There are 9 hidden switches. A switch that is on adds its own fixed numbers to the row, and there is some noise. The rows also spread widely along 11 directions, which tell nothing about the answers.
(in the rows, 128 means zero)
Known rows, each followed by its switches (1 for on, 0 for off):
[133 116 142 151 137 113 163  55 149 145 155  84 124 112 146 168 161  77
 140 137 117 136 140 118  77  92] : 0 0 0 0 0 1 1 0 1
[135 110 125 130 118 106 140 140 129 105 114  95 148 115 116 133 123 114
 131 141 132 141 155 131 142 102] : 0 0 1 0 0 1 0 0 1
[117 170 102 136  92  88 166 104 157 152 190 152 204  89  91 114 166 128
  88 197  88  94 149 142 100 145] : 0 0 1 1 1 1 0 1 1
[120 111 121 139 163 153 110 149 154 103  91  80 156 131 139 151 126  92
 118 124 105 119 153 152 143  94] : 0 1 1 0 0 1 0 0 1
[142 134 140 142 160 119  87 122 150 101  87  79 148  90 144 117 133  89
 127 171 151 118 164 151 111 105] : 0 0 1 0 1 1 1 0 1
[ 94 131 108 173 132 130 163 105 178 117 144 123 133 106 156 144 136 105
 131 112 110 142 103 188 107 101] : 1 0 1 0 0 1 0 1 1
[142 120 130 151 125 126  91 142 155 139  46 123 151 134 130 136  53 104
 129 171 137  78 125 170 149 128] : 0 0 0 0 0 1 0 1 0
[156 141 110 158 133  99 126 130 187 113 160  95 176 111 161 142 164 120
 114 149 143 125 148 163 107  94] : 1 1 0 1 0 0 0 0 1
[127  96 125 132 148 155 110 152 165 131  78  99 162 136 105 166 109 114
 124 113 112 107 119 169 171  88] : 0 1 1 0 0 1 0 1 1
[126  97 112 134 120 153 171 167 115  26 116  70 139  53 148 127 137 117
 138 116 140 169 158 111 101  84] : 0 1 0 1 0 1 0 1 1
[180 114 145 130 101  27 160  76 120 144 160 104 119 142 141 124 107 169
 158 103 207 179 137 123 114 115] : 0 1 1 0 0 0 1 0 0
[113 134 141 159 162 133 152 120 101 108 101  77 120 157 142 183 115 103
 144  90 113 159 114 144  91 116] : 0 0 0 0 0 1 0 0 1
[ 71 156 122 125 143  63 106 135 138 133 118 128 136 147  95 104 139 128
 112 163 141 153 161 151 121 154] : 0 1 0 0 0 0 0 0 0
[116 153 110 146 110  98 178  90 147 119 191 134 170  67 148 119 185 136
 111 168 118 152 127 143  86 131] : 0 0 1 1 0 1 1 1 0
[133 122 111 122 162  67 118 140 145 146 149 110 164 209 134 135 141 156
 108  73 147 183 135 172 162 108] : 0 1 1 0 0 1 0 0 0
[146  88 136 119 158 130  93 112 172 163  97  78 165 174  92 165 148  88
 116 126 119  95 145 152 150  66] : 0 0 1 1 1 0 0 0 1
[102  64 122 100 122 143 176 121 142 143 134 112 137 138 104 161 129 109
 132  86 105 148 133 116 157  81] : 0 1 0 0 0 1 0 0 0
[ 87 157 108 145 154  81 144 122 124  98 151 114 131 155 154 106 115 122
 119 108 122 173 146 147  92 149] : 0 1 0 0 0 1 0 0 1
[ 99 106 122 142 150 107 112  96 195 162 122 120 131 149 124 134 127  96
 131 113 136 121 118 176 133  93] : 0 1 0 0 0 1 0 1 1
[162 120 120 129 122  94 124 119 134 119 122 125 143 108 163 109  79 146
 156 107 177 149  98 157 115 131] : 1 0 0 1 0 1 0 0 1
[ 37 144 117 173 129 145 129 123 215 124 104 149 133  36 118 121 149  96
 125 181 118 112  92 213 126 117] : 0 0 1 0 0 1 1 1 1
[ 87 191 133 202  93  71 184 106 145  93 135 105 133 110 119 130 111  97
 109 202 108 101 170 149  46 144] : 0 0 1 1 1 0 0 0 1
[ 65 168 107 129 180  77 125 101 135 140 159 121 155 186 110 123 138 132
  88 108  95 155 134 158  93 161] : 1 1 1 1 0 1 0 0 1
[123 174 125 149 125 117  91 154 122 114  79 142 155  74 158 116  98 144
 145 174 150 128 109 172 112 178] : 0 0 0 0 0 0 0 0 0
[157 126 149 150 144 117 123  95 140 157  95  75 155 148 109 195 115  85
 125 168 110  86 146 134 112 106] : 1 0 0 0 0 1 0 0 1
[116 162 163 209 134  91 142  75 147 146  51  77 115 188 116 203  42 102
 118 158 129  72 118 173  69 129] : 0 1 1 1 0 0 1 1 0
[109  83 113 117 151 107  90 102 199 127 113 119 121 145 140  69 110 102
 132  95 166 130 138 170 136  79] : 0 1 1 1 1 0 0 1 1

New rows. What belongs after each?
[ 85 138 129 123 194  93  73 140 152 145  79 102 154 194  80 142 106 132
 103 105 135 136 114 191 147 131] : 1 1 1 1 0 1 0 0 1
[ 88 112 132 139 111 148 164 120 133 101  93  89 143  90  86 154  97  85
 117 170  83  88 163 108 107 116] : 0 1 1 1 0 1 0 0 1
[125 119 124 115 160  76  77 150 132 124  78 107 140 179 110 103  86 127
 129 122 161 150 142 167 163 125] : 0 0 1 0 0 1 0 0 1
[144 169 130 176 139  75 156 109 121 104 143  86 140 126 159 146 125 131
 132 121 146 163 136 160  74 123] : 1 0 1 0 1 1 0 0 1
[131  97 119 145 147  91 111 107 189 142 120  97 144 196 153 131 114 102
 112 111 138 120 155 170 139  82] : 0 1 1 1 0 0 0 0 0
[ 71 155 129 163 140  78 104 110 153 122  72 111 123 164  85 117  93  94
 109 180 127 101 144 174  99 141] : 0 0 1 1 0 0 0 1 1
[131 148 111 144 167  81 109 131 145 111 144 100 163 184 165 120 141 115
 110 112 134 155 143 164 104 124] : 0 0 0 1 0 1 0 0 1
[156 145 118 107 154  71 131  31 143 194 217 106 191 163 140 149 196 100
  83 163  81 113 184  91  71 133] : 1 1 0 1 0 1 0 0 0
[129 111 132 122 128  63 131 107 145 100 135 101 110 106 134  82 108 136
 151 107 205 173 146 134  93 101] : 1 1 0 1 1 0 0 0 1
[116 159 120 143 154  82 108 147 149 129 126 101 168 172  90 129 143 120
  92 151 123 120 170 158 121 121] : 0 1 0 0 1 0 0 1 1
[179 111 128 144  64  49 167  80 163 161 152 125 161 131 101 126  97 127
 127 177 149  84 147 128 125 105] : 0 0 1 1 0 1 0 1 1
[ 85 138 112 164 140  92 116 123 173 127 103 120 130 198 129 109  83  78
 108 148  97 102 160 178 129 129] : 0 0 1 0 0 0 0 0 1
[155 111 143 132 165 130  65  98 155 139  61  87 139 116 130 128 116  84
 137 148 149  98 137 155 121  95] : 0 0 1 0 1 1 0 1 1
[ 93 133 102 113 144 116 142 131 124 110 155 119 165 138 121 121 167 125
  97 126  99 155 160 125 107 131] : 0 1 0 1 0 0 0 1 0
[124 162 116 168 128  95 141  90 174 131 167 132 138  97 175 118 141 129
 140 123 144 140 116 174  71 125] : 0 1 0 0 1 0 0 1 1
[119 100 129 132 176 126  96 155 141 111  63  79 122 197 118 153  92 118
 135  70 149 151 124 170 151  94] : 0 1 0 0 0 0 0 1 1
[141 110 123 102 146  93 112  91 138 156 145 119 145 125 125 125 154 134
 146 109 144 156 122 145 135 113] : 1 0 1 0 0 0 0 0 1
[109 137 119 132 142 132 133  93 148 126 157 123 143  61 179 112 183 102
 136 131 124 162 128 142  80 120] : 0 0 0 0 1 1 0 0 0
[135 128 129 135 129 119 136 122 153 136 126 107 161 107 109 143 110 118
 127 139 129 113 142 144 123 106] : 1 1 0 0 1 1 0 0 1
[109  94 127  80 130 123 128 106  86 105  96 109 128 102  87 103 100 114
 142 133 125 135 151  91 123 134] : 1 0 1 1 0 0 0 0 1
[133 159 125 128 123  91 142 143 125 123 155 109 174  88 101 150 203 158
 115 148 150 168 143 142 107 114] : 0 1 0 0 1 0 0 1 0
[ 76 112 114 111 108 115 153 147 167 171 139 162 154 129  69 130 144 139
 123 118 121 141 109 171 174 107] : 0 0 0 0 1 0 0 0 0
[126 144 112 111 155  75  55 149 150 109  97 122 168 124 127  69 101 143
 114 156 170 133 148 166 138 151] : 0 1 1 1 0 1 0 0 1
[106 134 109 108 137 114  85 165 150 109  92 137 167 104  98  70  91 137
 113 150 138 116 149 161 157 138] : 0 1 1 0 1 1 0 1 1
[104 141 125 146 174 116 100 105 170 136 109 106 141 155 146 124 107 110
 118 100 129 125 119 181  98 121] : 0 1 1 1 1 1 0 0 1
[ 90 123 134 141 143  98 100  57 172 146  97 120 109 114 143  98 100  73
 138 166 132 102 135 151  83 134] : 0 0 1 1 0 1 0 0 1
[171 103 116 105 141 138 120 144 137 165 134 124 189 143 144 164 147 145
 133  90 124 152 102 155 169 105] : 0 0 0 0 0 1 0 0 0
[136  98 126  92 151 134  81 138 132 113  65 100 174 117  93 113  82 113
  97 170 127  89 169 122 155 117] : 1 1 1 1 0 1 1 1 0
[ 63 162 133 154 158  67 141  84 137 130 124 103 107 159  91 126 128  90
 111 149 122 145 152 154  65 129] : 1 0 0 0 1 1 0 1 1
[109 104 128 108  97  81 142 133 133 133 105 129 142 118  80 115 101 130
 130 163 158 133 143 127 142 123] : 0 0 0 1 0 1 0 0 0
[128 102 130 122 147 113 127 116 141 134 117  91 135 148 110 150 130 112
 133 103 138 144 136 136 130  95] : 0 1 0 0 0 1 0 1 1
[174 176 144 165 116  56 138  81 132 173 132 110 166 145 106 160 115 138
 125 167 143 105 126 153  91 136] : 0 0 1 0 1 1 0 1 1
[ 98 130 130 125 130 130 112 132 176 134 100 126 154  71 102 114 104 109
 129 165 135  96 135 154 133 124] : 0 1 0 0 1 1 1 0 1
[157 141 135 146 159  75 126 129 122 120 116  72 153 192 125 149 101 129
 120 103 143 142 161 142 114 111] : 0 1 1 0 1 1 0 0 1
[171 107 139 116 119 126 105 112 149 184  94 120 171 141 120 173  89 140
 138 129 138  90 105 145 142 122] : 0 1 0 1 0 0 0 0 0
[120 103 127  75 174 136  86  89  94 143  97  95 152 138  87 127 151  88
 116 145  90 120 162  95 127 130] : 0 0 1 0 0 1 0 1 1
[ 85 126 122 139 156 106 135 120 152 108 119  96 127 134 126 136 131 121
 128  95 138 166 119 160 106 110] : 0 1 1 1 0 1 0 0 1
[167 168 133 147 165  85  85 109 115 117 112  82 151 147 162 125 136 115
 131 139 147 141 155 150  82 136] : 0 0 1 0 1 0 0 0 1
[167 106 135 153 134 138 124 132 126 101  81  72 145 113 154 168 133 110
 139 137 141 136 145 144 126  81] : 0 0 1 0 0 0 0 1 0
[ 96 190 119 130 182  89 111 147 103 129 132 113 187 165 100 146 168 155
  82 125 112 169 127 174 102 159] : 1 0 1 1 1 1 0 0 0
[114 145 118 117 133 126 125  87 103  85 135 106 140  33 150  94 147 106
 133 180 112 137 173  90  66 159] : 0 1 1 0 0 1 0 1 1
[126 143 161 155 130  81 166 104 106 141  94  71 130 156  79 194  95 124
 122 142 141 129 151 125  89 114] : 1 1 0 0 1 1 0 0 0
[129 115 116 135 120  88 128 125 174 122 135 118 144 108 136 100 103 118
 130 149 152 124 157 147 133 107] : 1 1 0 0 0 1 0 0 1
[ 86 152 128 143 145  85  92 112 149  87  90  96 134 115 119  83  96  83
 105 204 130  93 195 134  88 146] : 0 1 1 1 0 0 1 0 1
[116 119 128 131 118  54 102  77 185 151 115 128 122 140 106  70  86 113
 129 151 174 101 153 154 110 117] : 0 1 1 1 1 0 0 1 1
[141 103 102 111 118  98  73 134 185 100 119 139 153  38 175  37 157 116
 135 183 188 146 163 162 152 105] : 0 0 1 0 0 1 0 1 0
[ 58 120 131 139 189 143 105 119 145  90  79  79  98 119 140 131 128  73
 138 111 128 160 143 151  92 113] : 0 1 0 0 0 1 0 0 1
[110 138 115 130 149  85  84 142 168 126 122 136 147  88 146  97 157 134
 131 149 179 171 120 189 139 123] : 1 0 0 0 0 1 0 0 0
[158 120 109 171 103  90 154 166 177  91 135 112 151 114 175 117  90 144
 140 110 175 146 122 178 137  94] : 0 1 0 0 0 1 0 1 1
[ 85 155 148 142 138  70 146 106 109 118 110  81 129 141  72 157 119 112
 117 160 131 134 157 116  75 140] : 0 1 0 1 0 1 0 0 1
[ 78 156 139 182 137  77 118  69 231 167 133 109 137 108 107 141 161  87
 111 182 138  93 133 193  79 101] : 0 1 1 1 1 1 0 0 1
[103 124 126  99 139 153 140 139  86 104 101 115 160  73  86 126 140 131
 122 141 108 151 135 118 129 132] : 0 0 1 0 1 1 1 1 0
[ 76 146 105 161 146 115 142 163 142  87 106 115 150 168 132 122  93 115
 108 116 101 141 129 180 123 132] : 0 0 1 1 0 1 0 0 1
[119 133 117 127 128  94 141 124 138 116 141 113 160 136 119 116 145 118
 103 141 131 141 153 136 103 110] : 0 0 0 1 1 1 0 1 0
[ 97 151 108 130 175 145 111 130 127  77 138 100 153  75 177 116 186 105
 129 124 116 177 126 145  76 134] : 0 0 0 1 0 1 0 0 1
[119 104 136  88 154 122 137 122  85 111 105  92 136 151 107 125 108 118
 126  99 133 160 145 102 114 116] : 0 0 0 1 1 1 1 0 0
[173 125 107 104 147 107 119  82 164 213 192 128 221 160 124 173 200 147
  92 117  98 114 112 148 143 112] : 0 1 1 1 0 1 0 1 0
[ 79 146 119 131 173 127 120 140  84  73  88 103 116 131 134 118 113 112
 134 108 122 180 126 143  91 154] : 0 0 0 0 0 1 0 1 1
[144 186 114 138 188  93  99 130 112 111 154  85 184 168 169 147 163 142
 103 111 118 165 136 149  75 157] : 0 1 0 1 0 1 0 0 1
[114 153 123 125 155  65  94 111 138 150 138 120 147 150 115 120 166 131
 125 135 143 162 133 165 123 138] : 0 0 1 0 0 0 0 0 1
[133 137 145 150 177 101  68  83 155 144  66  80 141 180 145 150  96  82
 106 162 134  90 152 151  85 123] : 0 1 0 1 0 1 0 1 0
[ 97  86 133 101 156 119 106  63 159 146 127 104 109  88 133 119 189  82
 145 134 148 156 139 127  99  88] : 1 0 0 1 0 0 0 0 0
[130 127 128 114 144 103  84 137 136 148  90 118 164 141 100 134 134 119
 115 167 136 121 140 153 152 124] : 0 0 0 0 0 1 0 1 0
[ 40 170 106 142 184 117  63 102 169 125  97 148 129 118 149  69 108  82
 111 163  97 117 129 193  97 179] : 1 0 1 0 0 1 0 0 1
[107 132 117 136 134 121 139 115 129 106 127 110 143  94 127 125 151 109
 127 146 115 144 143 139 109 123] : 0 0 1 0 0 1 0 1 1
[100 140 102 133 144 104 140 133 121 122 127 132 149 204 137 116  82 136
 102  96  96 139 142 157 132 149] : 0 1 1 0 0 0 0 1 0
[143 123 128  88 146  97  94  90 113 169 105 130 165 169  84 102  87 122
 116 137 117  97 135 125 123 150] : 0 0 1 1 1 1 0 1 1
[170 138 113 129 161  87  89 118 137 111 135 110 156 136 177  90 132 133
 117 125 164 159 149 163 118 114] : 1 0 1 0 1 0 1 1 0
[185 140 119 166 102 137 155 137 138  86 125 100 176  75 178 145  97 111
 129 172 119 101 140 137 110 116] : 0 0 0 0 0 1 1 1 1
[115 148 105 142 139  83 131 134 176 107 155 119 168 138 133  87 117 120
  94 147 136 120 155 161 107 117] : 0 1 0 1 1 1 1 1 1
[ 81 113 134 112 174 169 129 100 100 107  87  77 124 112 114 156 130  81
 131 117  77 134 151 105  95 125] : 0 1 1 0 0 1 0 0 1
[156 147 142 133 134  62  58 115 150 153  71 123 137 124 134  99  51 133
 148 167 189 100 129 162 122 159] : 0 1 0 0 0 1 0 0 1
[128 143 118 144 136 152 140 123 135 125 123 106 184  85 133 175 159 137
 111 136 101 126 106 154 106 125] : 0 1 1 1 0 1 0 1 0
[134 124 139 151 183 128  81 133 137  53  72  32 128  90 167 136 155  73
 128 154 152 148 192 130  90  88] : 0 1 1 0 0 1 0 0 1
[ 51 173 115 109 166 111  88 179 156 106 120 128 183  75  72  90 173 141
  95 173 132 149 137 172 124 151] : 0 1 0 1 1 1 1 0 1
[ 49 117 108 125 147 118 145 103 171 127 149 127 127 118 106 111 163  92
 116 130 100 143 145 149 116 111] : 0 1 0 0 0 1 0 1 1
[171 104 132 145 108 115 139 101 156 145 114 103 165 118 131 164 124 116
 127 154 136  99 127 145 125  91] : 0 0 1 1 0 1 0 1 0
[107 126 131 132 113  98 120 137 172 125 102 117 153  80  90 119 137 124
 115 175 166 118 139 157 121 104] : 0 1 0 1 1 1 0 1 0
[102 130 160 132 183  92  72 100 133 168  32  81 124 195  66 161  66  99
 110 140 140 100 150 159 128 123] : 1 1 1 0 1 1 0 0 0
[117 105 106 122 111 135 167 112 137  70 151  96 151  60 141 103 146  99
 120 151 107 133 178 100  94 104] : 0 1 1 1 0 1 0 1 1
[156 117 102 131  96 102 118 157 201 132 148 138 198  81 132 118 162 144
 111 174 153 113 139 170 161  94] : 0 1 0 1 0 0 0 1 0
[200 118 109  96 126 137 139 102  87 144 160 125 181 115 160 143 120 170
 150  75 114 144 108 109 125 142] : 0 1 1 0 0 0 0 1 1
